The rows come from 5 hidden closed curves, with some noise, and rows from the same curve form a group. Each curve winds through 8 dimensions. The rows are also pushed far along 4 directions, which tell nothing about the answers.
In the rows, zero is written as 128.
Known rows, each followed by its group:
[ 99 113 114 143 105 100 163 139 100 133  98 173 138 131 149  93  55 117] -> (1)
[138 137 134 116 145 106 152 138 106 134 122 118 142 114 114 121 118 100] -> (3)
[210 197 149 118 112 114 131 159 150 109 175  72 105  62  47 202 121 122] -> (2)
[156 164  70  93 155 101 121 118  91 147 127 130  52  73 116 184 113 169] -> (1)
[100  86 122 124 158 128 138 102 115 156 113 117 120 126 140  97 153 119] -> (0)
[117 138 124 106 123 154 182 116 115  99 101  98  98 100 116  81  81 102] -> (2)
[103 109 151 129 112 141 111 106 144 115 123 135 127 144 122  98 123 136] -> (3)
[149 141 155 132 107 146 158 117 153 106 123  98 166 109 101  86 106  80] -> (1)
[ 85  88 139 186 127 111 122 126 104 132 118 157 154 149 153 117 158 123] -> (0)
[128 124 132 138 160 136 122 130 115 129 141 128 156 146 144 130 132 140] -> (4)
[127 118 115 133 112 136 124 128 137 146 120 130 123 146 131 114 100 132] -> (2)
[147 166  82 100  93 179 154 117 162 114  92  59  77 125 128 116 125  91] -> (4)
[ 62 105 102 118 145  79 164 130  67 105  87 212  94 123 169 133  98 146] -> (1)
[125  98 199 171 127  80  95 146 129 121 172 196 213 143 114 163 166 158] -> (1)
[154 177  68  43 146 169 150  98 158 143 117   9  40  91 105 141 137 117] -> (3)
[190 157 170 159 103 155 114 149 175  86 161 109 146 131  87 158 131 113] -> (0)
[ 90  97 157 130 130  92 121 145 108 144 131 151 143 156 114 107 103 121] -> (0)
[ 91 126  87 127 152 150 115  96  90 162 104  76 122 136 147  82 158 110] -> (1)
[ 87 105 110  94 194 118 111 117  91 157 129 139  87 129 161 123 157 150] -> (3)
[144 148  99 115 135 202 106  73 156 128 118  73 137 116 150  89 191 120] -> (1)
[123 135 144 126 143 120 137 148 109 105 137 124 113 126 115 160 147 138] -> (4)
[183 165 140 101 106 122 150 142 144 137 140  89 137  94  84 143 104 121] -> (4)
[ 91  93 137 146 147  82  91 140 106 166 141 175 175 160 150 138 168 141] -> (2)
[108 101 108 137 143 118 111 131 111 155 122 166 117 151 156 126 118 148] -> (2)
[139 114 145  97 104 173 145  98 182 127 105  78 130 147 107  72 127  91] -> (4)
[ 58  72 147 174 132 175  69 102 129 137 118 118 167 210 154  52 188 105] -> (0)
[105 155  64  70  89 128 213 124 152 115  71  70  65 118 129 121  71  82] -> (0)
[101  96 100 115 167 138 144 115 113 127 109 146 114 146 151 122 149 129] -> (1)
[ 84 132  54  80 166  93 172 134  69 134  82 179  64 118 190 130  76 136] -> (4)
[212 186 142 155  91 173 109 138 183 108 180  61 119  79  72 161 118 122] -> (2)
[113 142  88 104 147 128 111  99 106 134 101 112 110 136 143 140 176 137] -> (2)
[ 60  97 140 126 120 111 132 127 118 140 112 152 190 188 155  65  82 117] -> (4)
[104 127  55  69 229 184  52  69 114 165 124  83  40 139 176 126 233 154] -> (1)
[144 127 185 151 133  71  98 176 107 120 170 199 188 146 105 168 100 156] -> (0)
[132 105 146 140 150 221  88  75 145 126 117  64 134 157 125  59 219 103] -> (4)
[ 99 140  82  94 195  77 162 134  62 111 114 160  56  81 150 190 151 142] -> (0)
[152 134 117 114 180 152 132 128 108 122 147 128  85  90 134 142 141 148] -> (2)
[170 157  99 131 113 183 101 116 167 131 131  86 116 131 132 127 155 113] -> (3)
[202 175 115 109 172 153  98 121 158 108 174  89  90  72  98 217 219 145] -> (0)
[130 135 116  84 139 200 122 101 144 133 108  65 110 140 128  71 171  97] -> (4)
[142 128 159 145 119 191  86 126 186 133 156  52 173 174 110  96 183  89] -> (1)
[144 140 126 140 146 144 137 116 133 125 146 110 141  95 140 128 134 131] -> (2)
[129 109 153 145 119 160 126 112 127 130 126 124 174 137 111  70 114 119] -> (1)
[195 170 151 118 115 174  94 141 176 106 167 116 141 113 104 143 152 123] -> (3)
[145 168  63 102 115 102 179 141 115 126  95 125  57  90 142 161  70 112] -> (3)
[137 150 145 115  81  87 190 158 124 133 114 106 157 114  96 125  63 104] -> (4)
[150 138 137 131  87 109 180 153 131 145 120 113 131 105 118 113  51 118] -> (3)
[ 63 103 149 118 121 152 150 117 126 100  96 128 157 183 146  40  84  89] -> (4)
[130 134 131  88 113 104 152 136 136 114 104 149 108 133 110 135  97 118] -> (2)
[134 132 141 128 136 121 157 123 127 108 120 134 140 103 126 106 107  92] -> (1)
[152 130 125 117 126 149 141 144 160 133 150 123 130 111 129 131 123 121] -> (2)
[165 156 149 124  81 111 152 158 158 106 147 140 124 100 103 169  85 148] -> (3)
[147 109 155 142 136 105 120 132 146 132 151 152 130 123 119 164 135 157] -> (3)
[ 98 141 116 112  97 151 116 104 149 119 107  88 117 146 118  92 126 100] -> (3)
[ 91 101 140 140 131 149 156 107  98 124 101  99 127 131 120  67 130 106] -> (0)
[ 91 123  46 108 161 116 166 104  76 164  69 109  86 129 182 104 114 110] -> (4)
[108 109 131 113 155 151 122  93 129 122 112 132 151 151 155  93 159 127] -> (2)
[ 45  50 178 166 142 125  98 118 119 146 123 153 215 213 148  51 160 103] -> (1)
[139 154  77  97 125 156 135 118 144 141 114 100  90 118 156 128 121 130] -> (1)
[161 120 157 150 123 201  62 104 191 127 151  96 149 161 122  91 179 109] -> (3)
[123 105 156 144 165 165  46 108 125 129 150 160 165 172 135 101 175 150] -> (0)
[143 147 103 100  87 109 171 133 164 129 105 118 127 129 128 141  82 112] -> (2)
[114 134 136 106 115 123 123 144 150 115 133 129 118 148 120 148 134 127] -> (4)
[174 152 122 130 152 152  95 115 169 134 153  60 124 139 118 171 177 129] -> (2)
[104 118 151 162 162 126  64 150 122  99 172 186 153 175 154 167 161 166] -> (4)
[126 136 126  93 125 102 158 139 102 142 127 116 106  96  95 133  93 137] -> (0)
[124 123 140 119 180 111 125 137  99 112 139 151 123 123 130 157 172 132] -> (3)
[157 119 136 152 154 122  98 143 113 156 158 158 120 112 147 147 138 163] -> (3)
[ 91 112 108 154 113 101 169 125 101 124  95 129 113 122 142 120 113 108] -> (0)
[ 36  95 114 111 132  91 177 132  58 140  69 152 151 179 157  62  57 110] -> (0)

New rows. What belongs after each?
[ 92 125  96 110 149 183  73  86 142 130 117  92 102 162 150  97 195 120] -> (3)
[ 92 114  85 124 174 100 143 116  53 129 105 172  98 104 153 152 149 161] -> (1)
[132 153 120 104  96 194 136  88 177 102 102  10  91 143  79  92 133  84] -> (4)
[ 92 102 162 141 120  65 172 149 111 113 112 150 113 131 115 129  76 106] -> (3)
[135 117 138 113 146 143 128 104 143 128 125 132 152 137 139 108 138 132] -> (2)
[137 129 181 186 134 105  66 161  93 112 170 193 174 132 123 157 163 154] -> (4)
[132 129  75  62 143 189 128  91 165 168 117  58  95 130 137 102 165 129] -> (0)
[170 139 187 122  86 112 158 174 165 101 154 145 155 126  80 145  65 121] -> (0)
[144 150 128 131  85 118 184 150 118 124 117 103 142 111 103 132  75 125] -> (0)
[154 137 114 125 180 167  85 100 139 142 143  61 124 141 115 136 196 117] -> (0)
[159 157 111 112 127 174 150 112 157  98 110  60  96 129 108 120 121  90] -> (0)
[138 144  97 105 118 172 110 108 158 131 126 105 115 130 143 127 152 143] -> (3)
[129 108 115 127 215 118 107 124  78 139 142 167 110 121 164 159 170 167] -> (4)
[148 136 114 117 135 124 127 127 152 128 132 137 148 142 139 150 130 131] -> (0)
[173 141 133 133 109 165 116 118 185 100 133 120 126 133 116 141 145 115] -> (3)
[102 123 124 141 128 133  95 104 115 148 119  99 138 143 124  98 153 117] -> (3)
[159 154  84 125 166  19 164 169  62 146 125 200  72  66 146 224  72 155] -> (4)
[133 136 115 112 146 127 170 125 110 123 113 106 122 118 128 120  91 124] -> (4)
[110 125  88  88 169  86 123 127  81 135 113 191  56 100 150 167 132 165] -> (4)
[127  99 178 188 105 156  98 120 147 108 134 158 194 170 136  86 133 125] -> (4)
[143 122 203 183 104 112  93 135 134 127 158 130 214 146  86 108 120 120] -> (4)
[118 123 105  78 113 159 144  98 156 147 102  94 133 143 125  76 104 116] -> (0)
[107 134 112 128 128 100 128 117  96 146 110 109 113 118 118 119 114 117] -> (3)
[127 138 138 121 178 101 116 141  97 116 143 150 116 122 129 140 107 122] -> (4)
[ 83 109 113 119 166 117 122 107  90 116 106 132  77 137 135 131 149 133] -> (4)
[144 102 193 133 157  41 121 172 117 121 168 235 147 116 116 187 111 159] -> (4)
[152 128 149 139 106 143 164 154 153 107 137 138 160 131 126 125 105 112] -> (1)
[147 123 175 170  55 129 163 133 183 122 130  94 211 139  96 106 107  93] -> (0)
[137 134 134 127 112 163 159 131 160 107 112  91 139 152 133  96 107  85] -> (4)
[154 127 198 150  91 154 120 121 188  90 143 105 200 160  82  93 117  86] -> (0)
[ 80 113 165 139  51 145 185  94 141 118  75  64 223 165  95  13  74  66] -> (0)
[154 131 154 155  90 150 124 117 171 100 137 144 182 126 117 119 135 121] -> (1)
[127 137 107  89 155 144 139 114 123 130 120  75  78 119 113 148 168 132] -> (4)
[111 138  74  95 155 101 179 128 104 118 101 119  61 115 143 174  95 144] -> (4)
[108 134 123 105 125 134 138 131 118 118 111 149 136 132 145  97 110 112] -> (3)
[131 137 132 164  91 121 145 142 111 122 114 139 177 134 130 119 118 113] -> (3)
[ 87  89 172 179  67 113 167 153 110 128 109 157 214 170 115  62  56 107] -> (1)
[201 161 163 105 132  89 142 172 172  96 177 148  91  84  86 221 105 138] -> (3)
[140 120 169 151 138 127 113 132 143  98 142 149 160 150 116 130 133 114] -> (0)
[143 114 182 180  88  95 131 151 158 125 140 141 214 158 104 131 122  98] -> (3)
[112  97 109 135 165 165 109  96 132 144 119  95 122 163 154 125 200 139] -> (4)
[ 92 108 154 126 124 158 134 113 113 119 108 127 134 142 134  50 110 109] -> (3)
[131 131 122 157 120 144  87 111 143 146 136  87 146 157 126 128 156 131] -> (2)
[ 53  57 112 133 156 143 118 101 123 157  98 156 141 187 189  66 157 118] -> (0)
[144 139 138 124 131 147 149 113 143 111 121 105 144 107 118  95 121  87] -> (1)
[121 128 107 121 156 199 104  97 149 129 124  35  65 146 133 111 193 112] -> (3)
[146 114 170 158 125  97  78 143 149 142 175 159 138 128 115 169 138 164] -> (3)
[ 42  62 124 159 130 126  94 120 102 154 109 173 170 209 173  87 155 145] -> (1)
[138 148  99  84 120 155 143 110 143 152 108  35  83 125  87  99  99  96] -> (0)
[107 118 137 102 142 142 123 115 129 141 128 100 117 133 127  94 130 127] -> (3)
[138 134 149 103 134 137 124 126 135 131 141 108 109 111 108 112 113 130] -> (3)
[131 138  73  85 187 109  81 139 108 158 151 165  63 122 155 199 166 176] -> (0)
[117 124 101 113 142  54 149 143  81 165 115 150  95 102 122 155  74 140] -> (0)
[139 132 131 144 101 130 117 131 160 149 141  82 128 136 116 137 131 126] -> (3)
[158 143 134 105 144 144 159 130 131 120 135  75  95  91  93 142 138 116] -> (0)
[169 160 120 132 107 118 131 142 131 130 128 130 134 105 115 133  97 108] -> (3)
[130 135 123  95 115 135 124 119 134 123 117 135 102 120 117 119 127 134] -> (4)
[143 107 121 124 166 142 112 113 116 154 138 147 142 123 145 127 155 160] -> (0)
[ 82  93  66 128 184 170  96 100  95 158 112 143 122 166 203 124 218 168] -> (1)
[130 130 127 147 127 102 171 147  87 117 115 144 120 106 130 151 113 136] -> (3)
[129 143 109 122 121 131 139 129 129 120 116  91  71 117 108 133 110 104] -> (0)
[ 70 117  53  91 181 104 151 104  40 169  78 145  83 111 183 103 120 145] -> (3)
[109 127  90 116  86 132 213 110 141 142  72  57 130 128 130  85  81  80] -> (0)
[192 160 156 114 125 167 135 146 156  91 158  98 111 102  78 155 128 126] -> (1)
[ 84 107 116 138 140 150 127 120 106 112 103 139 112 155 147  86 127 105] -> (1)
[109 106 136 146 101 118 121 151 135 155 133 137 164 174 135 117 110 130] -> (0)
[ 67  96 151 168  98 101 152 156 102 104 115 164 168 171 132 124 120 120] -> (1)
[103 127  97 122 114 176 181 103 130 113  68  51 115 154 134  68 131  61] -> (3)
[109 130 104 108 142 132 117 122 119 153 127 110 151 150 141 133 160 141] -> (0)
[ 82 135 137 112 114  54 169 152  85 107 115 161 125 124 107 140  36 137] -> (4)
[ 27  68 108 114 150 170 119  69 105 139  71 114 134 192 164  22 156 106] -> (1)
[120 131  91 123 122 104 134 125 115 154 123 142 130 111 145 158 141 153] -> (0)
[114 132 171 114  77 106 150 122 157 119 118 104 190 142  80  86  86  88] -> (3)
[124 137  89 133 184 102 117 119  70 142 129 137  97 104 155 173 155 166] -> (2)
[117 149  90 100 145 117 141 116 126 127 114 103  82 104 130 137 125 104] -> (2)
[116 147 108  75 116 164 138  95 145 129  99  76 132 132 116  67 119  88] -> (3)
